There are 4 ways to turn a row about zero (a turn may also mirror it). The second row of each pair is the first, turned, with some noise. The first 36 pairs use one turn. New pairs use 3 turns, one after the other, and a turn may come again.
Some pairs, each with its turns in order after it:
[-21.3 -21.4 -16.6  -2.7  13.9   3.7   9.1 -18.8]
[ -7.6  10.2 -13.6 -13.2   3.8 -26.1  -6.3 -25.5] => F

[ -5.6  -2.3   9.1   2.3   4.8   3.5 -35.6 -34.3]
[ 10.8  -2.8  -4.4  21.9   8.2 -19.9  -7.6  38.3] => E

[ -9.0 -13.3   1.0 -10.1   9.5  20.6   2.8  -9.8]
[ -9.4  -9.6 -20.0   0.7 -13.7 -11.6  -6.5  -0.9] => P

[ 4.1 -7.7  8.1 -3.8 27.1 21.2 -6.6  1.2]
[-12.9  -0.1  -6.1 -24.1   2.8  -4.1 -15.6  19.6] => F

[-7.4 24.1 12.7 -2.2 21.8 26.2 19.9  2.5]
[-18.0  23.5  23.4 -11.6 -16.6 -13.5  -5.6  21.8] => F

[  7.5  -3.0 -17.6 -11.4   1.1   4.6   0.5   3.8]
[23.8 -1.8 -0.3  3.0  0.1  3.7 -1.8  6.5] => L

[ 9.3 -6.4 -8.3 -5.7  6.6 10.3 11.3 22.2]
[ -3.7 -20.9  -4.9  -3.4  21.3  -8.1  -7.9   2.9] => P

[  1.2 -20.0  12.9  -5.5   5.4  -1.1  14.2   1.3]
[  3.6   2.5  -0.7 -25.1   5.6   6.2   3.6  -6.5] => F

[-14.0  -5.3  -6.8  26.5  -5.9  -9.1  -7.4  21.4]
[-11.8  10.8 -28.2  -4.2  14.7  -7.1  -8.6  20.9] => L

[-11.6 -12.0  -3.5   0.7  29.6   8.9 -18.6   5.1]
[ 15.2  -7.4 -20.8  17.7   2.7   1.4  29.5   8.5] => E

[  1.0   2.2   4.5 -15.4  -6.8   3.0   5.4   5.5]
[ -4.3   8.7   4.6   1.3 -10.5 -10.9  -3.5  -7.0] => E

[  6.9  -6.3  12.1   0.3  -2.5  -6.3 -21.4 -13.3]
[ -0.8 -14.5 -24.2  -2.6  -5.5  11.2   8.5  -0.2] => F

[ 8.9 -2.2 21.4 -2.8 -3.2 -0.3 19.7 -9.1]
[  0.6 -10.6   2.6  -8.3 -12.5  14.0 -22.1   6.5] => P

[ 30.5  -8.7  25.8  -5.1  -8.3  10.4 -14.5  19.0]
[ -1.0 -18.2  10.3  17.8   3.4  17.2 -23.9 -32.2] => P

[  7.0 -11.7  15.0  -9.5   1.0  -8.8  19.8  -2.8]
[ 10.7  10.3   3.6 -20.1  -0.6  13.9   9.1  -7.3] => F

[ 12.8  -6.7 -15.1 -31.5  -3.0 -11.2   0.4   6.4]
[ 19.6 -12.9 -11.0 -28.3  11.6   0.7  -1.1 -12.0] => P

[  8.5 -19.0 -12.4 -16.1   7.3  -3.0  -3.0  21.9]
[ 10.5  18.4  -9.4   7.6 -19.1  16.0  11.2  -9.7] => E

[  9.8   2.8 -19.0 -11.5  -2.6 -10.4  17.4  16.8]
[ 23.6  10.8  16.7   9.7  13.5   3.7 -12.4  -5.7] => F

[-12.4 -21.2 -15.9 -30.6  17.1 -44.8   1.5  -2.2]
[-17.4   8.7 -16.0   3.5 -47.8  26.5   3.0  16.0] => E

[17.1 16.3 20.5  5.3  5.3  4.6  3.9  1.7]
[-10.6  10.7  -8.7 -10.5  22.0 -10.5  -4.8  -4.6] => E

[-17.0  17.3  10.9   2.7 -25.3   1.6  -3.4  -7.0]
[ -9.7 -17.4  16.2   7.7  -1.8 -21.3 -16.1  -3.9] => E

[-18.1   3.4  -9.3  14.3  -0.4   2.0   8.8  -7.6]
[ -7.7   6.5   5.2   0.2  -4.3 -11.4  10.5  20.0] => P

[ -6.2  -8.8  14.7   7.7  -2.0   4.8 -16.8 -12.9]
[ -4.4   8.8   1.1  14.9 -18.9  -4.9  -2.3 -12.9] => P

[ 14.0  30.8 -25.0   0.6  -9.0   9.2 -40.4  30.8]
[ 20.4  10.6 -15.1   8.2  22.2  47.6  12.0  30.6] => L

[ 13.5 -18.6   9.6   9.5  15.4 -16.7  -2.0  -3.0]
[ -9.5   4.2  15.4 -25.9   7.1  -8.1  -0.8   3.8] => L

[  9.3  23.7  -7.1  -8.1  -0.9 -31.9  13.8 -33.4]
[ 13.3  42.0  19.1   3.8  -6.3  -6.4  10.3 -27.3] => L

[  7.7   5.9 -14.8  27.0  16.6   7.3  12.6 -17.4]
[  4.9 -12.0   1.0  20.5  -5.7   2.4  19.0  29.5] => P

[-12.8  16.2   2.2  18.8  25.7  24.3   6.0  19.8]
[ -6.0 -22.4 -33.6  -3.8  22.0   8.4   8.7 -14.5] => L

[ -4.3 -18.5  23.6   6.1   0.5 -27.4   2.8  13.4]
[-27.8   8.2   7.7  -9.5  14.4 -11.6 -23.9   3.7] => L

[  2.1  16.2   2.6  17.8  -7.7 -11.5  -2.3   1.2]
[-3.6  1.1  2.2 21.4  1.5  8.4 19.6  7.3] => F

[-17.2 -34.6   7.2  -6.8  -4.9  34.2   2.9   9.6]
[-10.0 -44.5  -5.0   9.4 -13.2 -13.1  -9.8  16.6] => L

[-13.9  12.4 -12.3 -24.6  28.3 -19.7 -19.3  17.0]
[-21.7   6.4 -24.2  36.3 -14.6  17.2  14.1   5.9] => E

[  3.9   0.7   4.3   6.1   1.3 -20.4   0.1  -9.6]
[-9.2 17.8  9.3 -6.7  5.9 -5.4  3.7 -5.7] => L

[  8.7  10.0 -22.2   3.3   3.4  17.5   1.3  19.1]
[ -2.8   6.4  12.5  14.4  13.0  -3.3 -21.9  13.9] => F

[-10.2  11.2   6.0  13.7   1.2 -22.9  -6.4   7.0]
[-11.9 -19.9 -14.6   4.8   0.6   6.0 -12.7  -1.6] => E

[-11.1 -14.7   4.1  -9.8 -15.9   7.4   8.7 -42.7]
[ -1.5   2.1  -3.3 -16.6 -47.8  -4.6   5.0  -0.6] => P

New pairs. What belongs after each?
[  8.8  13.9   2.0 -11.0  17.3   6.5 -17.8   0.0]
[  3.6  21.7 -13.7 -17.4  -6.5  -6.8   5.8   3.1] => F P F

[-21.7  13.4  -8.3   7.5  -6.9   0.0  -7.3  -4.2]
[ 10.9  18.8   0.5  -4.0 -12.5  15.9  -8.5  -0.6] => E E E

[  1.9   1.0   2.8   5.8  13.4   3.0 -14.5 -15.9]
[ 11.4 -10.2   8.5  10.1  14.5   1.8   8.6   3.2] => F L P

[-42.5   9.1 -16.4  25.3  -2.6 -18.1   6.7  15.9]
[ -7.1  18.0   9.7   9.1   4.8 -18.3 -42.1  30.4] => E L L

[ -0.4  -2.9  -2.4 -40.9 -11.3   9.1  12.3  16.8]
[-26.8   2.9   4.6  34.4 -17.4  -7.6   9.8 -12.9] => E L F

[  5.1  -6.1  -2.5 -21.4  -6.7 -13.7  16.1  -6.6]
[-20.6  -2.6   6.2  -7.1   0.6  11.3 -11.7 -21.8] => F P F

[ 29.6  18.5  14.8  16.7 -19.2   7.4   1.9   6.3]
[ 16.7 -32.9   0.8  16.1  -6.7  -3.1 -22.5   0.5] => P P E

[ 12.3 -18.9  -1.1  -0.1  -7.5   3.9   5.9 -21.8]
[  4.9   7.8   4.2  -8.4 -10.6 -26.1 -14.3  11.7] => P P E

[11.1 -5.5 15.5  7.2 17.1 20.7  2.6  8.1]
[-18.3   4.5   6.6 -17.8   1.8  -7.1 -19.3  13.8] => L L L

[  3.6 -25.8  21.5 -25.6   7.3 -13.4   2.2   1.1]
[ 16.4   1.0  18.6 -16.8   6.1   4.1 -23.7 -25.1] => L F F

[ -5.5 -43.4   3.5  10.2 -11.3  11.1  10.9   1.2]
[ 23.1  12.0 -17.0  -1.6 -15.3  36.2   0.0  -5.8] => L P P

[ -7.3   5.0  29.6   4.8  -8.7 -18.3  -3.4   3.6]
[ -3.7  12.1 -11.3 -10.9  24.3  10.5 -20.2  -9.4] => E L L

[ -3.2  17.6   7.8 -27.5 -17.6   4.3   1.7   4.3]
[-17.3  -5.0  -1.2 -26.1   2.3 -15.4  -0.7   7.4] => L L P

[ -7.4 -27.4  15.5  33.2  27.5   1.4  12.1 -21.6]
[ -3.2 -23.4   2.9  30.6  -2.0 -22.6 -27.2  32.3] => P F P

[ -4.2 -11.8 -30.1  10.2  -0.4 -19.7 -25.7  -8.5]
[  0.8  13.5  23.9  18.6 -12.9  21.5  22.2 -15.5] => P L L

[ 13.7  -4.9  -2.0 -14.6 -12.2 -11.7 -18.0   5.3]
[-17.3   4.4 -13.5  10.4  -0.7   1.0   1.3 -22.2] => P E E

[ 16.2   2.5  -9.7 -45.6  -8.6  14.2  19.9 -10.6]
[-13.0   6.9  10.6 -15.0  17.9 -19.3 -32.7 -28.0] => P E E

[ 22.0   2.3  17.4  15.8  13.8  -8.9  15.7 -35.8]
[-12.7  13.7  -4.4  26.3   5.1  25.9  27.2  21.5] => E P E

[ -9.8   3.0 -15.8  -8.0 -16.4  -1.5  23.1  -9.4]
[-14.8 -18.0  -1.5  -3.4  -0.8 -11.8  14.5  -9.0] => E L F

[  4.1  -3.0  12.1  -9.4 -21.3  -0.4   4.4 -13.0]
[ -1.0  13.2 -10.8   2.7   4.1   1.1  12.3  19.1] => E E L

[-12.2  13.1   5.8  -5.4  -4.2  -3.9  32.8 -28.6]
[-29.0  -6.9  15.3  13.0  -7.4  10.5  15.5 -19.3] => F F F

[24.9 16.5  9.9 -6.6  9.6 25.9 26.6 -3.5]
[ -7.8   7.8  28.4  -2.2   5.7 -17.4 -24.6 -19.4] => F F P

[ 15.3  20.6   1.7 -24.5 -11.3 -16.0  16.0  -7.2]
[-8.1  5.8 21.5 -9.1 25.0  9.3 17.7 -8.0] => F E L

[-18.5 -22.4   3.9  10.4  -1.0  11.9  -2.2   1.7]
[ -5.6   7.4 -15.5  10.0  22.8   5.9   4.4 -12.0] => P L L

[-11.8  -0.2   5.6  -2.1  29.0  13.0  -1.4  -5.7]
[  1.4 -11.8  10.9  -6.7  28.9   5.8 -17.6  10.1] => E P L

[ -7.0  -3.9  20.3   9.9   5.6 -32.9  -8.4 -23.3]
[ 21.0  28.9 -25.8  -9.4 -12.1  -6.3   9.0   4.2] => E P F

[ -2.7  30.8  -2.2   0.0   9.4  -4.3  29.2 -10.4]
[  8.8  30.1 -20.8  13.2  -6.7 -11.1   1.6  -3.4] => F E P

[ 10.4 -28.5 -21.9 -34.6  -5.4  -5.4 -27.9  16.1]
[  9.8  -1.6  24.3 -42.3  13.2   0.2 -24.3  23.2] => L F F

[  8.0  44.5  23.9  -1.1  36.3 -15.6   2.1  -6.4]
[ 24.0 -25.0  18.4 -39.1 -12.2  -4.7  23.7 -14.8] => E E E

[  5.8  22.1 -21.8 -17.0   0.0  -9.3  -7.3   6.3]
[-19.1  -7.9 -19.4 -14.9  19.5   4.0   2.1  -5.0] => F L P

[  5.5 -18.3 -11.3  -6.6  20.0   7.0   9.7  -4.3]
[  0.0  -7.9 -19.2   0.9   0.0  26.5 -12.4   4.2] => L P F

[-14.2 -22.5  -4.6  -6.3  -6.1  16.3  -7.9  -8.1]
[ -2.4   6.5 -14.8  -1.3  -5.3   9.6 -24.3  18.4] => F E L

[ -9.0 -13.1 -11.1  -9.8  -4.1   3.8  16.9 -18.2]
[-10.6   9.7 -12.6   0.1  -9.4   6.3 -14.2 -19.5] => F L L

[ -7.4 -29.4   5.5  -8.5 -16.2  20.6 -20.2   1.4]
[ 19.1  38.8  -4.7  15.4  -7.3   9.5 -10.2  -5.7] => L P P

[ -2.5   0.4  17.0   5.9 -21.6  -5.1 -15.7  41.0]
[ 13.1   7.7 -19.0  -3.9  30.2 -24.6 -18.1   9.8] => P E L

[-17.9  22.8  -8.4  -5.3 -10.0  -3.8 -18.2   2.4]
[ -3.7  -4.4  14.5 -10.2  24.1 -12.8  16.2   8.4] => L P F

[ -9.1  -8.1  16.3  14.5 -11.4 -16.0  -0.2  10.4]
[ 11.8  -0.7 -22.7  12.3  13.3 -20.4   8.3   2.3] => P E F

[-23.1 -11.6   8.2   5.5   9.7  14.1   2.6  -7.0]
[-17.4   8.3   2.5 -15.8   1.1   6.4   8.2  25.5] => L F E

[ 31.4 -16.6  -2.1 -17.0 -12.8  25.9 -12.5 -25.9]
[  6.7 -11.8  32.5   6.1   1.6 -13.6  11.2  44.2] => P F E

[-29.4  -8.5  -8.0 -14.8   5.6  -1.9  -8.2 -14.3]
[  9.8  19.8   9.6   3.9 -12.4 -10.4 -10.5  27.9] => E E E

